There are 4 ways to turn a row about zero (a turn may also mirror it). The second row of each pair is the first, turned, with some noise. The first 36 pairs use one turn. New pairs use 2 turns, one after the other, and a turn may come again.
Known pairs, each followed by its turns in order:
[ 0.95  1.98  2.53  2.71  1.81 -2.10  2.61 -0.70]
[ 0.54  1.80 -2.07  3.61  2.72 -2.35  1.19  1.58] -> D

[-0.61  0.63  2.20 -3.82  0.34  1.23 -0.40  3.13]
[ 0.00 -0.17  2.09 -1.21 -1.51 -2.48 -3.10 -1.82] -> D

[-1.39 -1.61  0.32  3.38  1.42 -0.82  0.83 -1.26]
[-2.76  0.06  1.84  2.02  1.71  0.25  0.86  1.87] -> T

[-0.82 -0.08 -2.49 -0.13 -1.43 -0.64  1.25  1.04]
[ 1.22 -0.34  0.81  0.37  1.36  1.63 -0.65  2.68] -> E

[ 1.32 -0.45  1.37 -2.66  0.71 -0.72  2.05 -2.46]
[-1.75 -2.88 -0.50  1.79 -0.18 -2.15  2.23 -0.19] -> E

[-1.94  0.90 -0.48 -1.94  0.24 -0.43  2.19  2.96]
[ 2.56 -0.83  1.64  0.24 -1.79 -2.13 -1.84  1.42] -> D

[ 0.78 -0.95 -1.26  2.68 -0.11  1.10 -2.41  3.27]
[ 1.65  2.84  1.17 -0.82 -2.05  2.09 -1.36 -1.20] -> E

[ 3.90  0.10  1.18 -1.28  2.54 -0.64  1.09 -1.11]
[-0.11  0.88 -3.95 -0.29 -0.24 -2.52  0.62 -2.16] -> D

[-3.83  2.64  0.55 -3.02  1.23 -0.02 -1.24 -1.17]
[ 0.14  1.10  2.23 -2.96 -0.56 -1.04  3.25 -2.79] -> T

[-2.86 -0.24  0.08 -0.78 -0.13 -1.61  0.28 -1.43]
[-0.41  0.06 -1.52 -0.68  0.78 -1.22  1.28  2.70] -> E

[-2.42  1.60  0.64  1.40  4.76  0.66 -3.74  3.01]
[-0.32  2.28  3.27 -4.13  0.82 -3.90  1.94  2.82] -> D

[-0.26 -1.87 -1.80 -3.40 -1.73  1.87  1.24 -4.65]
[ 0.58 -3.63 -2.49 -2.04  0.37  3.31 -1.81 -1.75] -> D

[-0.33 -1.71 -2.35  2.08  0.33  2.18 -0.75 -3.07]
[-0.27 -0.64 -3.07 -0.36 -1.01  2.51  0.35 -3.09] -> K

[-1.73 -2.98 -2.04 -1.74 -1.20  1.11  2.20  0.80]
[-1.75 -0.95 -3.31 -2.11 -0.94  1.70  0.96  1.31] -> T

[ 0.54 -2.33 -0.70  0.81 -4.07 -0.25 -1.47 -2.13]
[-2.64 -0.04 -3.08  0.21  1.05 -2.16 -2.70 -0.38] -> T

[ 0.15 -0.76 -0.70  1.11 -0.12 -1.17  1.18  2.51]
[ 0.07 -1.19  1.22  2.06  0.98 -1.15 -1.61  0.03] -> K

[ 0.81  2.50 -1.02 -0.64  2.59  2.48 -2.72 -0.07]
[ 1.78 -0.77 -0.55 -3.30 -0.18  0.64  1.66 -3.21] -> E

[ 0.29 -0.28 -4.42  2.21  0.57 -1.74 -2.77 -2.00]
[-2.50 -4.35 -2.99 -1.10 -0.60  1.07 -1.33 -0.82] -> K

[-1.88  3.44  2.47  0.82  1.51  2.96 -0.73 -1.47]
[-0.34 -0.38 -3.68 -3.04  1.68 -1.35 -0.81 -1.98] -> E

[ 1.89  0.30 -0.78  2.72  0.27 -1.28 -1.59 -2.38]
[-0.70  2.64  0.71  2.56  1.79 -0.74 -2.19  0.26] -> T

[ 0.03  1.41  3.36 -0.10  1.24  1.80 -2.02 -0.69]
[-0.14  2.88 -0.94 -0.88  0.99  2.02  1.91  3.19] -> K

[ 2.49  5.33  3.16  1.42 -0.37 -2.84  0.73  0.76]
[ 2.62  0.22  3.95  3.30 -3.07 -4.47 -0.94  0.33] -> T

[-2.95 -6.21  0.80 -2.98  0.37  0.81 -0.07  0.38]
[-2.31 -3.02 -2.64 -4.76  2.18  1.10  1.86  1.41] -> T

[ 1.98  2.06 -0.11 -0.19 -3.49  0.59 -0.23  2.48]
[-2.60  0.50  0.83  2.13 -3.06  0.23 -1.66  0.75] -> D

[-3.77  2.34  1.76  2.73  1.25  0.91  1.74 -1.25]
[ 0.20 -0.17  2.37  0.10  1.61  5.58  1.72 -0.26] -> K

[ 0.16  1.04  2.72 -1.10 -2.92  0.11 -1.95  0.53]
[-0.83  2.82  0.80 -2.27  0.35 -0.61 -1.84  2.05] -> K

[-0.07  2.78 -0.17  1.68  1.49 -1.01  2.70 -2.25]
[ 1.86 -2.78  1.52 -2.00  2.09  1.56  2.69 -0.99] -> K

[-1.62  1.70 -1.24 -2.26  0.48 -3.06  3.08 -1.29]
[-0.14 -2.86  3.48 -0.83 -1.60 -0.95  2.37 -0.71] -> K

[ 2.05  1.37  2.32  3.07  0.23 -1.62 -1.39 -6.38]
[-4.04 -0.94 -4.08  2.03  5.07  0.29  2.89 -1.25] -> D

[ 2.22  0.44  1.82 -1.45  0.59 -2.19  0.49  0.78]
[ 0.13  0.37 -0.64  1.81 -0.91 -2.73 -0.03 -1.71] -> D

[ 2.02 -0.99 -1.82 -3.81  2.37  1.18 -0.45 -3.15]
[ 0.44 -2.18  0.52  1.24  0.23  0.32  5.60 -1.59] -> E

[-4.73  2.61 -4.33 -0.61  0.03  0.81  0.21  0.44]
[ 0.14 -3.54  2.25  0.72 -4.47  3.50 -1.76 -0.48] -> K

[-0.69  1.84 -0.56 -0.07  1.38 -0.80  2.96 -1.37]
[-1.99 -2.68 -1.45 -1.23  0.77  0.18  0.13  1.34] -> E

[ 0.71  2.35  0.69 -2.59  2.00 -4.34  0.42 -2.52]
[ 0.71  4.12  3.55 -2.50 -1.12 -2.62 -0.77  1.54] -> T

[-0.85  0.46 -0.01 -3.60  3.40  1.19  2.44 -1.80]
[-0.32 -3.82 -3.57  0.16 -0.44  0.30  3.44 -0.22] -> E

[ 2.61 -2.28  0.92 -0.82 -2.67 -2.00 -1.26  3.20]
[ 0.65 -2.95 -0.40 -0.45 -1.24 -1.22 -4.20  0.36] -> T

New pairs. What belongs after each?
[-1.60 -0.82 -3.29  0.51 -1.43 -0.42 -3.54  0.36]
[ 4.57 -0.64  0.81  0.45 -1.55 -0.78  0.62  0.57] -> E T

[-4.86 -3.85 -0.84 -0.01  1.59 -0.53  0.22  3.08]
[ 2.59 -1.25  2.76 -0.70  1.07  4.42 -4.56 -0.59] -> E E

[ 0.35  1.32  0.82 -3.27 -0.81  1.36 -5.71 -1.74]
[ 2.09  2.69  1.26 -1.12 -1.30 -3.35 -0.90  4.57] -> E T

[-2.34  0.32 -1.31  1.13  2.10  2.40  2.10 -1.94]
[ 1.54 -0.78 -2.00  2.82 -1.68 -2.09  0.07  2.51] -> D K

[ 1.90  1.44 -2.73  1.56  0.56 -1.70 -1.58 -0.92]
[-3.92  0.94  0.91 -0.39  1.57 -0.87 -0.30  1.72] -> T D

[ 1.19 -1.94 -2.12 -2.87 -2.12 -1.86 -2.48 -1.55]
[-2.67 -0.44 -4.39 -1.07  1.05 -1.42  0.92  1.27] -> D T

[ 1.02 -3.11 -3.55 -0.76  2.28 -1.36  1.03 -1.52]
[ 2.23  0.66  1.02  2.35 -2.68  1.70 -1.44  4.26] -> T K

[-0.97 -1.51 -2.77 -3.48  1.79 -4.27 -1.02 -0.63]
[ 2.38  1.66  2.89  2.19  2.37 -3.39 -0.52 -1.31] -> E K

[-2.38 -0.24  0.11 -2.41 -0.70 -1.94  2.28 -1.80]
[-0.48 -2.23  0.69  4.29  1.11 -0.86 -0.77 -0.13] -> E K

[-0.96 -3.43  2.52 -0.62 -0.11 -4.48 -2.39 -2.26]
[ 2.96 -3.89  2.75 -0.04  2.89 -1.12 -0.40  3.11] -> K D

[ 1.75  0.82 -1.02  3.43 -1.45 -0.20  2.86 -1.68]
[ 0.50  0.28  2.25 -3.47  3.49 -0.60 -0.07  0.71] -> E D

[-0.21 -0.99  0.74  1.59 -0.06 -1.53  1.72 -3.17]
[ 0.63 -0.14 -0.72 -1.80 -1.56  0.64 -2.10  2.99] -> T E

[ 0.61 -1.61 -0.21 -2.04 -1.88  4.10 -1.87  5.52]
[-2.05  0.57  4.96 -0.54  1.34  1.00  0.28 -5.52] -> E E

[ 1.12 -1.41 -1.88 -6.50 -1.89 -0.63 -0.27 -3.03]
[-5.31 -0.47 -0.58  3.29 -3.95  2.20 -1.37  0.66] -> E E

[ 1.57 -3.35 -2.35  1.97 -0.77 -1.31 -0.47 -2.85]
[-1.47 -0.54 -4.18 -1.02  0.27 -0.94 -2.96 -0.46] -> E E

[-0.19  3.25 -0.52 -1.30  3.25  2.76  3.02 -1.07]
[ 4.37  1.59 -1.35  0.32  1.79 -3.31 -0.16 -2.33] -> K K

[-3.16  2.16 -3.08  2.57 -4.64  0.44  4.43 -0.78]
[ 1.02  2.57 -4.04  4.83  2.76  1.65 -4.72  1.10] -> D K

[-2.15 -0.71 -2.09 -0.86 -0.13 -1.85 -1.11  1.83]
[-2.94  1.72  0.67  0.34  0.48  1.09 -1.97 -0.68] -> K K

[-3.46 -3.20  2.77  0.20 -0.79  0.09  0.42  3.44]
[ 3.73 -0.61  1.27  1.12  2.12 -4.45 -0.39  0.51] -> D T

[-2.01 -1.07 -0.14 -1.48 -1.18  4.39 -0.44  1.81]
[-4.95  1.22  0.65  1.71 -0.81  1.55 -0.87  2.11] -> K D

[-2.54 -2.01  1.80 -1.33  0.36  4.27  2.44  1.09]
[ 4.24  1.10  0.72 -1.44  3.08 -0.35 -2.14 -2.18] -> D T

[-1.05 -1.59  3.50  2.42  1.35 -0.99  0.68  1.21]
[ 1.29 -1.51 -0.37 -1.09  2.90  0.34  2.35  2.29] -> D K

[-2.25  2.73 -0.38  0.30 -0.14  5.14 -1.05  2.20]
[ 1.40 -2.03  2.96 -0.73  0.55  1.14  3.90 -3.12] -> E E

[ 4.63  1.61  0.09 -1.49  0.26 -0.77  3.32 -0.58]
[-1.75  4.68 -1.74  2.58 -0.70 -1.13  1.67  0.81] -> E E

[-1.72 -2.40  0.27 -0.38  0.21  0.26 -0.77  3.67]
[ 1.27  1.79 -1.46  3.21  0.29  0.22  1.94 -1.06] -> T E

[-2.07 -0.38  2.74 -0.24 -2.74  1.42 -0.47  1.07]
[ 1.10 -0.63  1.25  0.17  3.36 -2.00  1.23 -1.46] -> D T

[ 2.14  0.71  1.41 -3.50  2.08 -0.89 -1.81  1.04]
[-1.06 -0.34  1.49  0.26  1.49 -2.39  1.83  3.65] -> D E

[-3.04  0.18 -2.14 -0.34 -0.93  0.05  2.65 -5.30]
[ 0.80  2.02 -0.42  2.13 -3.51  4.05  2.37 -1.70] -> D E

[ 2.73  0.08 -0.65  0.94 -1.36  0.13 -2.46 -0.78]
[-1.67 -1.75 -2.69 -1.30  0.05  1.34 -0.42  1.49] -> T K

[ 1.59 -2.99  0.35 -0.73  4.58 -1.29  1.17 -1.07]
[ 2.23 -1.50  1.33  2.92  0.89  3.93 -1.94  1.31] -> E D

[ 0.00  2.20 -2.44 -3.06  0.81 -0.07  1.39  2.10]
[-2.31 -0.72 -0.64  0.80 -1.48  1.66 -3.94 -0.47] -> T D

[-2.33 -1.64 -1.76 -0.88 -1.17 -0.93 -2.25  0.98]
[-2.81 -1.47 -0.35  0.43  0.25 -0.70 -0.39 -3.12] -> K T

[-1.18  2.17  0.55  2.48 -4.20 -1.55 -2.42 -2.36]
[-2.35 -2.84  1.32  1.56  1.94  1.53  4.06  0.67] -> D T

